The rows are grouped in 3 different ways at once. Each group adds its own fixed numbers to the row, and there is some noise. The rows also spread widely along 3 directions, which tell nothing about the answers.
(in the rows, 128 means zero)
Known rows, each followed by its group in each grouping:
[143 131 169 146 126 127 114 133 122 161 129 114 109 119 123 114 132 150]	K_430 P fifal
[108 120 152 130 153 149 122 122 126 162 104 113 123 126 116 106 146 139]	K_169 V fifal
[133 107 166 120 147  90 125 124 119 134 104 109 112 137 134  94 133 149]	K_254 P vorit
[141 169 131 126  79 124 165 134 105 171 156 135 153  95 124 135  91 154]	K_169 N vorit
[124 137 141 118 163 130 123 117 104 146 130 104 133 125 130 128 141 167]	K_430 V ren
[119 152 137 122 111 149 132 108 128 128 107 122 137 131 153 131 131 176]	K_725 N ren
[166 151 140 115 153 108 154 158  98 120 158 100 145 121 132  97  94 194]	K_254 P vorit
[137 151 152  95 103 162 137  88 157  70 111 102 125 151 217  95 164 181]	K_725 P ren
[121 117 150 133 187 127 124 142 103 169 112 101 136 120  96 110 127 169]	K_254 V fifal
[131 134 164 113  87 172 125  83 171  84 103 107 108 149 209  88 175 141]	K_725 P fifal
[128 112 170 122 149 131 120 124 135 129  96 108 112 144 136  94 151 160]	K_254 P fifal
[171 162 155 126 118 148 145 147 112 134 167 104 131 117 146 119 114 181]	K_430 P fifal
[125 124 163 112 130 117 143 120 125 142  99 119 119 135 143 113 142 161]	K_254 P ren
[151 170 149  89 110 152 151  62 134  74 157  93 141 146 213  91 156 146]	K_430 V vorit
[141 146 143 110 146 123 128 100 113 124 148  97 131 123 155 104 141 146]	K_430 V vorit
[142 126 163 113 125 111 119 113 128 122 124 105 103 128 155  98 140 140]	K_430 P vorit
[134 181 151 107  68 163 158  86 128 128 145 123 149 128 183 139 137 157]	K_430 N ren
[131 108 165 110 165  92 120 128 123 122 100 104 112 137 134  87 140 155]	K_254 P vorit
[143 163 124 123 127 131 147 118 108 121 160  98 147 114 154 110 117 161]	K_725 V vorit

New rows, each followed by its group in each grouping:
[132 113 174 123 113 101 116  97 127 145 111 117  88 124 146 101 153 112]	K_430 P vorit
[118 111 132 134 188 109  95 140 115 130 107 106 126 128  96 109 114 190]	K_725 N vorit
[114 143 156 121 118 125 148 117 110 168 106 132 145 125 126 136 128 165]	K_254 N ren
[126 140 139 135 141 156 123 126 125 146 130 103 130 115 137 112 139 157]	K_725 V fifal
[101 107 171 129 145 134 113 109 132 156  83 127 115 136 120 114 145 150]	K_254 N fifal
[115 106 132 121 204 122  95 111 123 103 100  84 121 135 134  86 150 167]	K_725 V vorit
[144 146 122 130 157 120 132 134 100 139 148  96 141 113 121 109 116 168]	K_725 V vorit
[145 130 146 143 132 141 123 151 127 134 133 102 119 118 126 108 121 181]	K_725 P fifal
[145 125 166 140 116  88 121 125 106 167 128 116  97 108 120 118 124 126]	K_430 P vorit
[118 114 156 108 143 129 106  79 137 110  97 111 112 147 152 107 163 144]	K_430 N vorit
[120 140 152 114 131 135 117 108 114 147 112 121 127 130 132 138 139 168]	K_430 N ren
[142 139 154 107 149 140 121 124 126 100 122  95 127 136 157 116 143 197]	K_430 P ren
[131 131 153 128 152 133 139 125 107 171 123 113 136 117 118 107 130 146]	K_254 V fifal
[120 116 163 108 164 121 123 132 121 122  95 105 124 143 137 112 139 187]	K_254 P ren
[112 134 147 114 151 135 116 110 114 137 112 117 132 131 127 136 139 184]	K_430 N ren
[111 134 153 114 147 124 133 123 109 156  98 130 145 133 119 128 130 180]	K_254 N ren
[124 160 152  96 109 146 163  79 123 127 125 114 150 135 183 109 152 151]	K_254 V ren
[137 141 162 128  95 114 138 116 112 168 125 123 110 114 137 136 133 143]	K_430 P ren
[128 152 139 115 144 128 156 119  97 159 137 113 155 125 133 122 128 169]	K_254 V ren
[146 148 146 134 146 151 120 137 114 143 150 112 143 117 111 132 111 191]	K_430 N fifal
[123 141 144 122 108 138 126  88 143 110 112 121 125 131 161 107 143 143]	K_725 N vorit
[ 91 100 141 155 158 103  85 140 102 196  79 123 110 109  62 148 127 160]	K_725 N ren
[116 129 167 118 127 153 129 100 135 134  93 123 137 145 140 108 149 157]	K_254 N fifal
[122 123 161  92 173 189 103  84 162  49 106  94 131 175 187  86 180 205]	K_430 N fifal
[138 139 158 108 125 137 127 109 131 119 118 107 115 135 160 114 149 169]	K_430 P ren
[134 123 148 148 151  91 108 142  88 186 127 117 116 107  78 134 104 150]	K_430 N vorit
[155 147 167 116 114 156 134 120 139 104 139 102 120 132 175 105 148 171]	K_430 P fifal
[120  99 184 127 111  94 102  92 134 158  88 119  80 129 143 100 166  88]	K_430 P vorit
[144 128 164 123 114 104 125 118 118 141 128 108 104 118 141 109 133 127]	K_430 P vorit
[144 172 139 147  86 153 158 123 115 168 165 120 140  99 144 125 115 138]	K_725 V fifal
[132 127 156 149 145 132 116 148 103 188 125 121 126 109  78 144 115 167]	K_430 N fifal
[153 142 162 128  99  89 156 126 103 162 132 121 117 114 136 109 115 136]	K_254 P vorit
[152 174 146 127  94 123 152  97 108 153 167 109 134 105 159 118 126 119]	K_430 V vorit
[143 143 154 111 135 133 127 121 121 120 123 100 122 134 147 122 138 182]	K_430 P ren
[137 146 154 117 138 155 147 106 121 135 131 110 141 134 160 100 146 156]	K_254 V fifal
[149 123 161 110 150 116 116 112 129 102 127  92 107 137 153  92 148 160]	K_430 P vorit
[118 119 155 124 149 103 126 111 114 152 106 122 123 130 116 107 128 142]	K_254 N vorit
[ 80 100 170 135 121 139 102 102 143 191  65 145 105 122 106 122 155 114]	K_169 N fifal
[144 148 154 130 112 119 133 139 104 170 135 113 113 111 124 139 126 164]	K_430 P ren
[155 128 156 139 164 120 126 169 100 157 127 110 121 119  99 112 106 194]	K_254 P fifal
[138 136 148 120 143 112 123 102 107 152 146 101 126 115 136 110 134 131]	K_430 V vorit
[117 119 159 111 173 143 126 109 119 132 108 100 129 139 138  93 152 162]	K_254 V fifal
[153 124 150 122 173  92 134 152  95 137 130 105 126 120 111 103 103 181]	K_254 P vorit
[112 121 146 135 130 107 105 122 118 159 100 119 112 116 110 120 127 142]	K_725 N vorit
[120 138 144 156 116 119 141 155  92 244 134 129 129  78  71 139 105 122]	K_169 V fifal
[131 160 150 132  92 130 139 113 107 175 134 132 134 109 127 153 118 158]	K_430 N ren
[120 121 154 108 152 121 124 103 123 121  98 117 135 141 135 101 135 159]	K_254 N vorit
[107 130 158 123 128 120 133 111 114 176  92 135 133 127 114 138 133 150]	K_254 N ren
[144 137 176 127  93 133 148 126 125 152 121 123 122 121 148 107 138 143]	K_254 P fifal
[137 121 137 106 168 120 122 150 121  97 129  93 128 132 130  87 120 196]	K_169 P vorit
[151 144 166 112  99 119 133 100 130 112 138 102 110 126 169  98 141 141]	K_430 P vorit
[145 151 125 104 156 143 146 168 115 107 152  97 154 131 139 121 107 232]	K_169 P ren
[133 177 128 116 106 159 153 101 124 120 148 100 151 118 173 123 138 172]	K_725 V ren
[113 140 143 128 110 140 122 105 128 143 100 124 126 129 142 137 138 164]	K_725 N ren
[118 128 135 121 158 131 115 100 126 110 118  94 128 130 155  93 147 161]	K_725 V vorit
[121 152 171 100  96 178 157  53 153 103 112 111 131 146 217  91 181 123]	K_254 V fifal
